The same things were measured in two ways. Each way mixes the same 12 hidden numbers, adds some noise and spreads widely along 8 directions of its own, which tell nothing about the thing.
Some things both ways: the first way, then the second way.
[ -4 -15   1   7 -12   4   2  -4 -29   1  -8  -9  20 -11  -2  -3  -3   8
 -27 -13 -14   3  -6  -4 -10  -3  -9   1   6  -8]
[  4   4   1 -20   4  -1  -8   5 -12 -13  -2  22   3   7   6 -10 -10  -9
   0  15   0  -6]

[  0   9  15   3  -2  -3 -14  24   5  -8  13  14 -16  -6   4  15   1  -8
  -4   8   6  18   1  11   7   3  14  -2  -3   1]
[  6  15   2 -12   4  28 -35  -3 -14  -9 -27  15  17 -25  24  11  -8  26
  -1  -5  17  -2]

[  9  13   6 -11 -14  -9 -22  -1   0  -4   3  10  -1   2  17 -17   3   1
  -7  11 -10   8  -1  -4   2   3   0   5   5  23]
[-13   1   4  -6 -22   6   5  19  24  17   1  -3   3 -12  32  -2  -2  11
  -2  -4  11 -15]

[  3  -9  10   3   3  -9  -8  -5   1   5  11  -4  -2 -14   5   7 -10   5
 -15   1 -12 -11   6   0   3  -7 -16   8   7 -12]
[-12 -12 -12  -5 -10  -2  16  -3  10   9 -42  -5  -3  -6 -26   5  12  -1
   5  16 -13  14]

[  6  -3   4   4 -11 -17  -1   4  -6  21  -3   4  19  -4   3  -7  -2   5
 -19  -3   3  10  -9  -9 -11  15  -3 -11   6   9]
[ 11 -16  14  -5   0   9   4   8  19   4 -13  13  14  -1  -2  11  21  -9
  18 -15  26  -2]

[ -5  15   5 -39 -27   4  -8  -1  -6 -18 -16  -3 -14  15   0  -2  -8   9
   1   0 -17  14  15  10 -12  13   9   5   1  32]
[ -8 -16   0   2  -2  -9   8   6   0  10   5 -11  -1   3   2  14 -10 -11
  17 -25 -19   2]

[  7   1   5 -18 -16  -4  -7   6   1  -2  -6  -1  19  -1   7  -3  -8   9
 -19   7 -14 -13  -4   7  -4  10  -2  10   1  11]
[  0 -19  27 -27 -10  10   1  25   9  15 -14  14 -26  21 -26  -1  23 -16
   9  30  -4  -5]

[-15 -12   4  12  -5   3 -10   0 -12  -2   5 -25  32  -4 -14   6  17  14
 -19  15  -2 -10   6 -13   0  -2   9 -12   4  -6]
[-18   9   4  32  -6 -13  25  -4  24 -16   6  14  20 -15   5 -30  41  18
   3  16  39 -25]

[  3  10  -5 -19 -19   9   4   0  -5  -4  -7  -4   2   5   0  -2 -12  -3
 -10 -12 -16   4   3  13 -24   0   8   0  -4  20]
[  4 -11  14  21   3 -10   6   7  19  18  29 -18  -6  36 -28  -7  24 -15
  31 -11  11 -12]

[ 22   9  12   3  25   3 -18   0   1 -27  -1  15  -9  -1  -8  -6  11  14
  25  11   6   8  -1  10  -3  -9 -14   2 -11  -3]
[ 2  4 10  1  2 15  3 10 13 -2 11 11  8 -2  0 -2 -1 -3 -2 14 15 19]

[  1   3   1  -7  -6  12   0 -12  10   4   6  -5 -13 -13  -3  17  -8  -8
  -3 -12  -9  15  16   3 -19  -9 -24  -8 -11   5]
[  2  13   8   6  -4  -7 -14  -1 -10  -4  25  -5  -1   4  -2 -16   0  -2
 -19   5   1 -17]

[ -7  10 -10   3   8 -13 -10 -11   6   0   1   0  19   5 -18  -7  34  14
   3  54  14   6  16 -47   7   7  12 -15   4  27]
[-33  -7  20  -4 -34 -29  26   0  11  -4  14  -8 -28  -4  -6 -21   1 -11
 -22   8 -22 -26]

[ -8   5  -1   5  14 -14  -4 -14  24  16  12   6 -13  -5  -6  21  -2   7
  14  13   2  -5   9   2   5   2 -18 -15  -2 -11]
[ -6   7   1  -4   1   0 -18 -20 -15  -1 -22 -10 -13  -1 -11  17  -7  18
 -23  -5 -11   4]

[-20  -7   4  15   5 -11 -13  -3  -4 -13   2  -8  -7  -3 -17  18   9   2
  -4  16   2  -8  15  -8  11  -8   3  -7  -4 -13]
[ -7  17   1  14   9   4  13  -4   6 -14 -10  17  18  -3   0 -16  12  15
  11  27   9  -5]

[ -5 -20   2 -11  -6   2 -14 -14   1   7   0 -14  20 -10  12   5   1  12
  -6   4 -12 -13   1 -11   4   5 -25   3   5  -8]
[  2  -1  40 -28  -9   7   3  24 -13 -16  18  14   7 -12  34 -15  11  -6
  -2  23  27 -17]

[  5  -8   2  12  15   6   0  -3 -19  -3 -10 -12  -7  -9   0 -16 -13  -6
   0 -16   3  11   2  -4  -8  -4  -9  10   2  -3]
[ 12  12  12  37   6   7 -20  -5  12  10  35 -11  31   4  18  -8   6  18
  -2 -29  42 -14]

[ 14   4  -6   3  10  -4  -9 -24  -3  -5  -4  -1  -1   8  -4 -23  -4  11
   0  -1  -7   7  14  12 -15  -7 -11  -5   3  -2]
[ -4 -10   7  14  -6  -7  16  -8  16  13   8  -3   9   4  -6 -10  -1  15
   7   1 -13  -7]

[ 12  13   7 -12   5  -4 -19  10  13   6  -1   8   1   6  26 -16  -8   2
  20  -6  -4  -2  -9  16   9  19  -5   6  -4  14]
[-10  12 -36  31   8  -8 -22 -20  -9   2   0 -26  18   6   9  29 -17  16
 -13 -45   9  20]

[ -4   6   2  -4   2   5 -15  -5 -10 -20  -9 -17   4  21 -10 -15  -5 -12
  13  15  -1  -6   4   0 -12   2  14   9  11   5]
[-10   0   2  17   0 -13  -7 -18   0  11  14 -21  -2   1  17  16   3  36
  -5 -16   0  -6]

[ -4  14  -1 -14  -1   0  -6  -9  20   2   0  10  -8   0   8  12  -4  -9
  17  16   2   5   7  -4   5   2  -9  -3  -7  14]
[-11   0   3   4  -9   5 -20  -4   2  11   5 -17 -14  15 -17  11 -14  11
  -7 -14   2  13]

[ -8 -13 -18   5  -7  -6  -8 -16   5  30  -1 -17  44   1  11 -12   6   3
 -15  11  -2 -11  -6 -13  -3  19 -10 -14   9  -3]
[  7   9  -1  -1   0   2  -3   1   8  -1  -1  18  18 -13   2 -12  -1  -2
  -5   8  13  -3]

[ 22  19   2   7  26 -12   2  25  -1  -4   9  30   3  -1   9  -3   1   4
   9  14 -10 -13  -9  15  22   2  16  18   5   7]
[  0  -8   8 -10   7  -2  -3  -9 -26 -23 -23 -11   2  24 -18  -6  12   7
  14  -3  17   1]

[ 14  -1   7  19  20 -17 -12  14  11  -9   9  11 -19 -13  -7  15  14 -13
   6  15  25  16   9  -8   1  -6  -3 -10  -9   6]
[  0  -5   3   5  -4   3  -2  -1   1  15   5 -16  14 -18   8   5  -4   4
   1 -11   5  -1]

[ 16  16   6  -2  17   6 -15  -1  11 -12  13   4 -15   7   2 -10 -13  -7
  15   8 -10  -6   4  22  -7  -7   0  15   5  -6]
[  1  -5  10   3  -8 -19  21   9   1 -14  20 -20 -11   5   3 -22  20  -9
  25   2 -18  -4]

[ 13  13  11 -27   6   3 -27 -17  10 -15  13 -17 -25  15  10 -26 -19  10
  11   8 -27 -14  27  14  -5  -3  -2  26  16   6]
[-14  21 -17  30 -12  -4  18   3  21  14   8 -18  20 -22  14  -4   8  13
  -3   1  -6 -17]

[ 13  15  20   7  14   6 -17  -3   2 -15  19   5 -31  -4  -3   5  -7   8
  21 -16 -17  -2   2  27  -9 -24 -16   2  -7 -11]
[ 16  -5  -6  -9  10   2  -6  12   6   4  -3   0   1   9  16   5   5 -14
  10  -3  12  17]

[ -8 -11   1   5  -1  -5   5  12  -4   6 -11  -2  28 -11 -16  15  19  19
 -13  12  19  10  -3 -18  -2  16   4 -22 -12   6]
[ -5 -19  12  -2  -9  -4   0   2   0   8   3  -1   1 -13   1  10   8  -3
  -6 -10   3  -1]

[  3  13   1  -6  14  -4  16  17  12  13   6  22  -4 -13  -1  21  -3   7
   7   1  -4  -1   3  -1   9   8   3  -1 -11  10]
[ 12   5  16   1   1  10  -2  13   3  -5  12  -1   2  14 -24  -9  15 -23
   1   2  15  -6]

[-13   6  15  -6  12   3  -4  -2  -2  -6   1  -4 -16   1  -9   7  -8  16
  16   4  -4   0  12   1   8   3   1   5   2  -8]
[ -5  11  13  15   1  10 -22  -5   9  -7   0   9   0  14  -8  10   1   5
  -1 -19  19   4]

[ -4 -10   9  17 -15  -2  -9 -13 -14   1 -19 -11  11 -13  -4  -2  -2 -30
 -12  -7  16  24  -3 -34 -19  -8 -33  -9  -9  14]
[  4 -32  13  10 -15  -7   0  14  29  22  17  -4  11  14  17  -1  11   3
  10 -29  35  16]

[ -8  -9  -3  -2  -1  -5   4   4 -14   6   6  -2 -10 -11  10  11  -9 -13
  -6  -9 -19  -8  10 -16   9  -3   1  14   9   6]
[ 10  -4   0 -19   1   3  -3   4  -2  23 -17 -10  14   4  -4  11 -17 -18
   8   3  -5   8]

[ 25  -4   3 -24  -1  -5 -17 -16  14   8   5   1  -3   0  31 -17 -19  12
   3 -22 -24  -7   9  26  -6   5 -28   7   0   1]
[  9   1  18  -4  -5  19  21  10  35  32  -9  18   7 -15 -12  -2  14  -4
 -17  50 -10  -5]

[-16  17  -6 -35 -19   1   5  14  10  10  -3   0  16  13  16  14  -8   6
   5   4 -27 -24   5  10  16  24  24   5  -1  28]
[  4  -5 -21 -25   8 -10 -21  17 -29  -4  15  -4 -14  31  -7   9 -34 -39
  15 -19 -23   6]

[ 12   1  14  -1  11 -10 -14  21   6  -6  -3  -1   3  -4  12   1  -5  -5
   7   5   6  -8  -2   7  15  11  -2  11  -2  12]
[ -9 -23 -10   6  -3 -14  -4   4   4  12   0 -11 -15  19 -21  10  -2 -23
   8 -22  -6  18]

[-14  18  10  -8 -15   1   0  27   9   2   6   7   7  -5 -16  18  10  22
 -13   7  -5  -1  -1   2  -2  15  21 -13 -19  12]
[  1   8  -8   0  -3  -3 -22  21 -15  -3   7  -9   1   9  20  12  10  -9
   9 -24   6 -12]

Other things, the second way, with their names:
<202>: [ 14   4  -3   7  13 -11  17   1  -3 -21  18   6  10   4 -21 -18   3 -35
  20   0 -13   3]
<473>: [-27   2 -24  10  -6 -18 -13  -4 -10  -2  27  -2  -4   7  14  -6 -23  11
 -16  -9  10 -10]
<207>: [ 16   3 -13   5  24  -3  -9 -10  -9 -14   7  -1   6   9  -8   0   2  -7
  10 -17  11   3]
<173>: [  6  13  14 -10  16  -4 -14  -4 -20 -15 -27  21  31  18   3   0  -3  -5
  11  12  30  18]
<529>: [ 13   7  -7   0  -2 -15 -12  -8  -9 -10  27   7  -3   0  14 -14 -16 -10
 -26  -2 -29 -10]
<77>: [ -2 -30  16 -31 -12  -1  -9  11 -11  11  -3 -10 -27   6   6   8  -9  -5
  19 -14 -24  -9]
<378>: [  2  10  22 -12  -5  19   8   3  10  -5 -11  12  16 -20   4  -4   3   7
  -4  18  18   0]
<527>: [ -2  10 -19   4  22  -9 -11 -24 -20 -16 -21   4   3  21 -31   0 -19  -5
   2   6  -5  27]
<346>: [-11 -19  23  -3 -14 -21  -5 -14   2  22   7 -17 -11   9  -3  26 -17   2
  -4 -31 -23   3]
<277>: [ 15  -1  20   0  22  12   4 -12 -25 -14  -7  -4  27   0 -18 -11  11   3
  24  14  12  -5]
<352>: [  0   0   7 -19   3   7 -23  -6 -18   7 -19  -7 -12  27  -3   8 -10  22
 -11  15  -1   7]
<234>: [  5 -15   3 -12  -9  -3   0  11  10   3  -7   6  -9   6 -21  -7   0 -26
  -5   7   0  32]
<30>: [ 10 -22   4   0   5   1  -1   1 -14   2 -21   6  21 -18   4 -15  16   4
  15   8   0   1]
<542>: [  0 -11  21 -12  -6   0 -15   2  -8   0   1   0 -10   2  -1  -9  12   3
  -6   5  19 -10]
<453>: [ -5  -1 -17  -4  -8   6   3  17  20  35  26 -18 -11  -7 -11   5 -33 -14
  -9  -6 -15  11]
<350>: [-10 -13   9 -13  -8 -15 -13 -17 -20  15  -7 -22  -3  -9   9  17 -26  14
   3 -16 -23   7]
<307>: [-12 -20  25   1 -12 -20  37  12   0 -11  14 -20  -2   2  -3 -22  42 -13
  13   3  22 -30]
<167>: [  3 -16  -9 -23  -7  -3   1  -1 -12 -13 -18   8  -9 -29  15 -17   7  -4
 -23  12   0 -13]
<324>: [-13   0  -4  10 -10  -3  18   1  10  -9  10   3   5 -21  19 -14  13  20
 -27  11  12 -11]
<388>: [-12  35 -14  15 -10 -14  16  15  14  -9  26 -11  11   5  16 -16 -14 -25
  -2   4  -4  -4]
<521>: [ -6   6   4 -14  -4  13   4   9   4  28  10 -11   9 -11  15  18 -29   3
  -3   6  -9 -10]
<268>: [ 12   3   1  12  13   0 -21 -15 -20 -27  12   0  10  13   6  -7  10  16
  -1 -21  23 -11]
<264>: [ 13  18   5  -9   5  14 -10  29  18  -2  33  24 -18  14   7 -24 -14 -22
   7  15 -10 -11]
<6>: [-10  34 -31  -2   9  10   2 -10  -3 -18  15   9   1 -10  -2  -7 -16  15
 -35  34   5 -14]
<338>: [  8  14  26 -13   6  12 -24   3 -15   3  -7  11  14  -2  23  10   5  14
   2  13  15 -20]
<379>: [ 10  27   9  22   9  18  -7  -7  29  16  11  24  30  16  -9 -16   0  16
 -20  33  36  -6]
<110>: [-11  -5  14   6 -16  -5   3  -3  14  14  13  -6 -13  -8  13  -5  -5  20
 -11  -1 -24 -15]
<469>: [ 14  -6 -17 -28   2  13 -12  30  -6 -10   0  32  -8  26 -12 -17 -20 -31
   9  24 -20  21]
<426>: [ -2  -6  -4  -2 -14 -18  16 -12  -8  -9 -22 -16  16 -15  16   9  10   3
 -13 -10 -13   9]
<259>: [  6   6 -28  -3  12   2   6   9  -3  -6  -3  -7   4   0  -9  -8 -14 -21
  20  -1 -10  11]
<452>: [-18   6  -7  -4  -7  -1   4  -8   4   4 -10  -6  -3   2  -7  10 -12  16
  -6   9  -7  11]
<457>: [ -1  -8   9   9  -6   0  31   2  22   3 -17  -4  -5  -8 -23  -3  15  -9
  19  10 -39  13]
<286>: [ -4   8   6  14   8   2 -10 -17   2 -16  -2   3  -5  14 -29  -5  18  10
  -9  -8  37 -10]
<218>: [ 10  -4  -2   3   3 -11  11  -8  -3  10  -7 -14   7  -6  -8   1  -5 -12
  -7   0 -31   4]
<222>: [-11  -4   4  -1  -7   7   2  -1  -2  19  12  -9   7 -14  19   0   4  33
 -27  12  18 -37]
<114>: [-14 -11   8   5 -12 -16  -6 -25  -4   5  -4 -16 -15   8 -27   1 -10  11
 -10 -15 -19   3]
<394>: [-19   5 -15   2  -9   3   0  16  24   7  33  -1  -9   3  -9   2 -27 -21
  25 -20   6   1]
<530>: [ 10  17  -8  -4  14  -3  -5  -2  -9 -23   6  13 -18  10 -24 -28   0 -21
   3  20 -18 -17]
<417>: [ -1   4   6  19   8   3   7 -19  19  12  -7  11   0   3 -43  -9  14  14
  -6  28  -4  -8]
<221>: [-11  -3 -15  11   1  -6   2   4   1  -5  41  -5  23   1  32  12 -11   7
   5 -35  38 -13]
<525>: [ -4  -6  34  -1 -14  16   1   3  26  30 -30 -11   4 -14 -14  18  15   9
   7   1  14  20]
<304>: [ 13   1  -4  -1   5   8   1   7 -14  -5   4   3  38 -18  20 -14   4  -4
   4   3  18 -21]
<75>: [-10  -2 -25  32  -5 -21  10  -3  19   4  -8 -21  -7  26 -27  -8  10  -9
  21 -23 -17   9]
<481>: [ -2  17  -3  -2   5  12  -4  -6 -11 -17  10  -1   7 -12  -2  -9 -10   8
  -8   5   9 -11]
<333>: [ 13   7  -3  -8   9   5  -9  -5   6   2 -17  18   5   2  -2  -8  -1  -9
 -15  17  11  -7]
<300>: [-16  21  31   7 -15   9  -6 -15   0  -7 -10 -24   0 -11  -9   6   2  21
  10 -16   0 -17]
<415>: [-13   9  -6  -6  -1  -6   5   6  -1 -17 -11  10 -24  16 -21 -12   5 -11
   2  23 -21   0]

Some of these things the first way, each followed by its name:
[-23  -8  -8  17  15 -24   4  -3   8  17   9  12 -22 -13 -13  21   5  -8
  -7  35  20  12   9 -35  13   9   5  -7  12 -14] | <300>
[ 16  -7 -12  -9  -5  -6  -6 -28 -12   1 -15  -5  12   0  11 -33 -10  11
 -14  14  -3   4 -12  -7 -18   0 -15  11  22   7] | <481>
[-25  -4   3   2 -11  -7   1   9 -13  -4 -11  -3   8  -7  -8  13  -3   4
 -18  14  -3 -11  -4 -13  13   7  10   7   1  -2] | <415>
[ -7  16   0 -28  -5  -1 -30 -18  37  -7  13  -5 -20  14   4   8   4 -15
  26  40  -4  -1  25 -13   0   9 -10   2   3  20] | <525>
[ 11   8  -3  -9 -21   3  -2  -8  -8   3  -9  -1  -4   5   8  -8 -19 -14
  -7 -18 -11  14 -12  19 -31  -1 -11  -1   7  14] | <207>
[ 10   2   3   6  -2  -6 -10  -1  -2  14   0   9  13  -6   3 -21   6  -3
  -9   4   5  20  -6 -27 -13  11 -13  -4  -1  13] | <426>
[ 14  29  14 -27   6   7 -20 -10  18  -6  16  -7 -33  17  20 -18 -39  -4
  19 -10 -41 -17  23  42   1  -2  -8  31  14   6] | <75>
[ 25   4  13   9  23  -6 -20   5  -2  -6  17  20 -29 -14  14 -10  -2   3
  12 -15 -18   6   0  11   6  -7 -27  18  -1  -9] | <388>
[ 11  10  -5  -7  -2  -4  -5 -31  -4  -7  -1   6   7   4  -6 -13   6  22
   6  20  -7  -5  -1  -9 -16 -21  -5  -8   5  12] | <6>
[-25  -2 -10  -8 -27 -23  -5 -17  20  18  -2  -3 -15  -8  16  26 -15 -24
 -10  10   0  -7   7 -15   6   1 -12  -9   1  16] | <259>
[  3  -9  -2  12   8 -22   4   2  -7   4  -4  -2  15 -13 -14   7  11   9
 -16  25   6 -13   1 -30   4   1  -2   0   8  11] | <307>
[-20 -23 -17  -2 -13  -6  13  -3 -19  -1 -20 -12   3 -12  -4  13  -5 -11
 -25   6   6   2   5 -25  -3   2   9   3   5   7] | <277>
[-32 -17 -11  23  -1  -7  30  22 -25  22  -7  -1  15 -23  -5  28  -7   4
 -31  -9   1 -10 -16  -6  18   6  24  -5   2 -19] | <530>
[-24   1   8  13   9 -24  -1   7   3   1  -6   0 -26  -1   0  22 -25 -37
   9  11  10 -13   7 -11  24   2   3  14   5  -2] | <264>
[ 10   2   6 -27  -5  17   5   0 -11  -2  -2  -7 -12   5  12  -1 -33  -7
   2 -28 -31   4  10  29 -16   5  -8  23  14   2] | <202>
[-18 -15  -4  21  -5  -5  10   5 -33  -7 -18   8  16 -17 -20  14  14   0
 -21  11  10  12 -13 -33  -2  -5   1  -5  -3  -6] | <452>
[ 21   2  11 -25   1   7 -11   0  -9 -11   6 -14  -9   1  17 -22 -19   8
  -6 -10 -26  -7  20  10  -3  -6   6  27  14  17] | <304>
[  6  11  -5 -12  14   1  -8 -15  15   7  17  15   3   3   5   2  10  31
  18  14 -17  -5   7  11   6   2  -7  -9   2  -8] | <378>
[ 33  22  14   5   8  -6  -3  34   2 -13  15  43 -18  -9   2  12   8  16
  -5 -12  -1  29  -8  48  -4  -5  12 -12 -16   3] | <77>
[ -4  12  -1  -8  11  13  19  18 -14  -6   1  17 -18  -8  -9  15  -1  21
   7 -22 -19  12  11  16   2   2  13   0 -13   3] | <218>
[-22  -4 -11 -29 -30  -8  -8 -23   3   9 -26 -14   4  11  12 -21 -23  -6
 -15  15   0   4   4 -21  -9  25  -2   9  11  16] | <457>
[ -3  -6   1  16  20   1  -3 -13 -21 -13  -3 -10  -8  -4  -8  -5  -3 -14
  10  -6  -7  -4  19 -22   3 -20  -8  11   0   0] | <379>
[-11  -5 -11 -14   2  -4   9 -18 -11  -7 -23  -8   0   1  -5   5 -10  -2
   8  21  -4 -12   3 -20   3   2  -8  17  15  13] | <453>
